The same things were measured in two ways. Each way mixes the same 5 hidden numbers, adds some noise and spreads widely along 3 directions of its own, which tell nothing about the thing.
In the rows, zero is written as 128.
Some things both ways: the first way, then the second way.
[114 153 113 151  98 162  90 150 121 151 145  89 142 141]
[111  84  91 108 130  95 137  83 180]

[100 166 138 158 139 167  83 103 127 134 113  86 156 130]
[130 122  85 135 130  93 125  89 157]

[153 116 124 139 123 121 115 142 123 106 101  81 185 142]
[133 110  90 167 118  91 116 114  86]

[119 132 129 123  85 144 135 165 108 169 148 131 144  84]
[ 70 142 156 125  81  65 137 149 118]

[152  96 127 128 113  87 112 149 120  84 106  90 173 147]
[151  95 166 189 123 112 103 147  93]

[108 151 125 140 113 178 104 137 116 163 134 108 148 117]
[ 82 122 118 147 103  80 114 124 129]

[186 132  93 130  88 134 124 169 111 149 166 129 103 149]
[ 65  61 174 138 117 134 123 126 161]

[142 148 104 150  96 131  98 159 116 130 159 128 124 137]
[130  82 167 136 120  98 141 130 132]

[163 173 117 143 123  98 131 163 127 129 123 143  81 115]
[132 123 171 131 124 103 117 151 181]

[174 139 120 135 124  90 142 136 108 111  92 121 159 102]
[124 143 144 163 103  87 121 166  99]

[143  96 141 120 111  93 111 128 144 103 143 121 109 170]
[118  89 161 164 151 160  91  74 209]

[142  97 153 103 139  94 150 134 133 112 120 149 130  91]
[124 152 175 170 124 149 155 131 132]

[161 144 116 132 115 158 107  95 104 129 164 153 144 144]
[114 110 127 140 118  70  91  97 157]

[ 88 178 153 158 121 144  99 114 128 144 113 112 123  98]
[115 161 143 139 112  54  97 133 171]

[199 148  77 126 115 146 124 191 123 155 176 134  67 165]
[ 35  72 166 169 100 136  95 135 137]

[180 116 143 110 136  59 177 166 122 106  97 147 111  73]
[116 165 213 181  97 121 123 197 105]

[158 165 114 155  92 115 110 146  94 125 124 123 168  96]
[167  99 131  86 120  76 187 138 146]

[176 141 113 138 126 111 128 149 108 108 109 127 160 110]
[159 125 127 135 111  82 155 152  96]

Other things, the second way, with their names:
j_18: [105 162 177 156 105 111 115 167 156]
j_357: [145  62 178 160 112 132 213 139  32]
j_864: [135 144 170 142 118  84 110 138 168]
j_212: [136 137 103 191 127  99  80 111 116]
j_286: [ 84 108 252 154  94  86  91 186 141]
j_491: [107 108 188 191 117 115 109 117 103]
j_789: [158  77 129 176 136  93  96  95 103]
j_860: [139  85 153 148 128 137 159 123 119]
j_60: [139  59 146 141 146 169 141 110 186]
j_24: [ 98  65 118 156 136 122  70  78 189]
j_850: [109 136 124 200 113 143 126 144  83]
j_926: [130 140 107 191 127 116  85 109 132]
j_303: [112 108 208 209 114  93  47 143 106]
j_112: [ 59 145 114 182 109 141 123 135 122]
j_692: [167 116 176 132 118  67 143 141 123]
j_631: [ 57 165 195 166  83  92 131 156 118]
j_324: [110 128 116 194 126 140 129 105  94]
j_276: [164 114 197 129 108  20  95 158 140]
j_828: [145 193 172 172 107  34  71 174 133]
j_633: [ 93 111 162 159 119 115 104 110 158]
j_264: [ 91 140 130 118 100  56 125 146 148]
j_146: [102  81 169 152 122 105  86 102 167]
j_373: [151 165 159 144 114  84 138 172 134]
j_643: [154  96 162 124 119  65 116 137 145]
j_143: [ 79  59 112 184 118 115  76 106 107]
j_683: [135 100 158 145 115  87 103 161 125]
j_320: [123 129 179 151 119  87 107 112 154]
j_812: [122 105 139 196 119 116 111 120  74]
j_875: [ 84 108 113 126 111  40  57  91 186]
j_912: [114  93  84 147 116  87  93 123 135]
j_274: [ 92 136 114 176 119 150 111 133 129]
j_781: [152 142 155 169 129  98  99 135 149]
j_701: [119  67 154 113 120  87 129 132 157]
j_208: [144 103 126 160 122 107 128 149  97]
j_251: [145 110 155 164 127 103 124 109 126]
j_853: [142  67 171 109 111  74 148 149 124]
j_986: [ 76 134 108 190 118 154 128 101 120]
j_734: [ 73  70 124 186 102 139 153 122  33]
j_602: [ 73 142 102 119 105 101 138 124 181]
j_78: [170 157 158 141 127  74  94 173 178]
j_546: [ 63 124 149 142 108 101 116 111 173]
j_516: [115  92 223 156 111 124 122 158 130]
j_254: [128 126 203 164 127 132 141 120 145]
j_430: [ 85 158 141 214 115 130  77 122 125]
j_266: [ 70  90 173 132  89  58 108 145 107]
j_226: [131 142 132 124 115  80 137 151 152]
j_330: [180 115 187 147 128  84 114 165 138]
j_347: [121  95  89 127 128  68  98  75 162]
j_820: [ 80 165  78 124 109  86 134 112 172]
j_91: [169 132 181 147 124  88 117 148 144]
j_98: [ 71  93 138 182 103 148 145 115  83]
j_372: [ 99 125 138 185 109 109  81 137 109]
j_956: [105 167 121 132 124 104  98 120 215]
j_6: [137  99 167 144 115  59 117 122 107]
j_965: [ 66  82 177 179 122 137  97  83 148]
j_416: [181  51 151 150 149 105  96 111 152]
j_873: [ 78 110 120 173 124  99  82  78 146]
j_594: [ 68  95 186 233 120 160  86  97  96]
j_865: [ 70 125 142 184 112 158 120 120 124]
j_467: [171  61 192 149 125  67  66 140 153]
j_377: [116 128  86 143 110  62  97 130 126]

Some of these things the first way, each followed by its name:
[144 108  93 132  96 147  96 175 132 123 151  68 144 190] | j_143
[146 128 154 111 147 115 154 119 137 142 113 146 107  98] | j_956
[ 94 168 141 151 117 147 106 137 120 147 105 107 148  80] | j_226
[152 144  94 151  70 138 100 164  91 137 157 115 168 128] | j_853
[132 100 109 130  49 150 117 170  94 159 183 115 177 118] | j_266
[185 103  90 113 120 157 119 142 131 131 198 154  93 194] | j_24
[153 173 141 136 148 148 144 107 110 152 105 135 130 101] | j_820
[187 134 121 119 162 129 163 131 134 131 102 134 115 122] | j_112
[110 153 101 163  79 169  77 155 106 149 159  91 164 135] | j_701
[173 133 127 139 109 103 121 120 124 114 136 131 116 145] | j_633
[157 145 135 144 119  82 117 129 121 102 121 147 121 107] | j_91
[147 137 145 130 145 114 140 108 119 116  95 147 143  82] | j_78
[195 102 105 138 107  92 103 115 115  74 144 122 158 182] | j_789
[ 95 158 145 131 138 138 131 159 142 150 113 131 101  70] | j_18
[128  80 142 114  98 118 125 125 112 102 132 132 206  96] | j_330
[154 110 113 126  82 124 119 127  99 124 161 147 175 122] | j_643
[174 108  92 131  85 137  91 123 105 114 201 164 153 163] | j_467
[204  98  79 118  88 109 129 158  97 102 169 150 160 141] | j_357
[148  83 114 107  82  95 136 193 121 125 172 142 120 120] | j_516
[127 116 111 121  97 154  98 151 139 140 190 130  86 172] | j_965
[125 141 118 136  77 132 116 182 116 157 178 143 102 103] | j_286
[133 130 148 127 156  95 127 125 151 111  82  93 116 129] | j_430
[157  87 139 101 104 100 137 127 119 110 160 173 119 114] | j_254
[186 128 103 124 119 117 135 156 110 121 148 144 133 129] | j_683
[146 123 116 115 134 131 126 160 141 128 128 117 113 138] | j_372
[123 119 153 130 126  99 124 122 130 104 103 116 154 108] | j_781
[110 174 169 151 133  93 114 104 120 111  82 123 141  79] | j_828
[148 135 151 135 116 104 124 105 116 115 118 136 147 100] | j_864
[144 150 140 155 103  98 110 114 121 110 137 131 123 126] | j_320
[142  94 108 109 120 147 119 152 128 126 157 133 140 148] | j_60
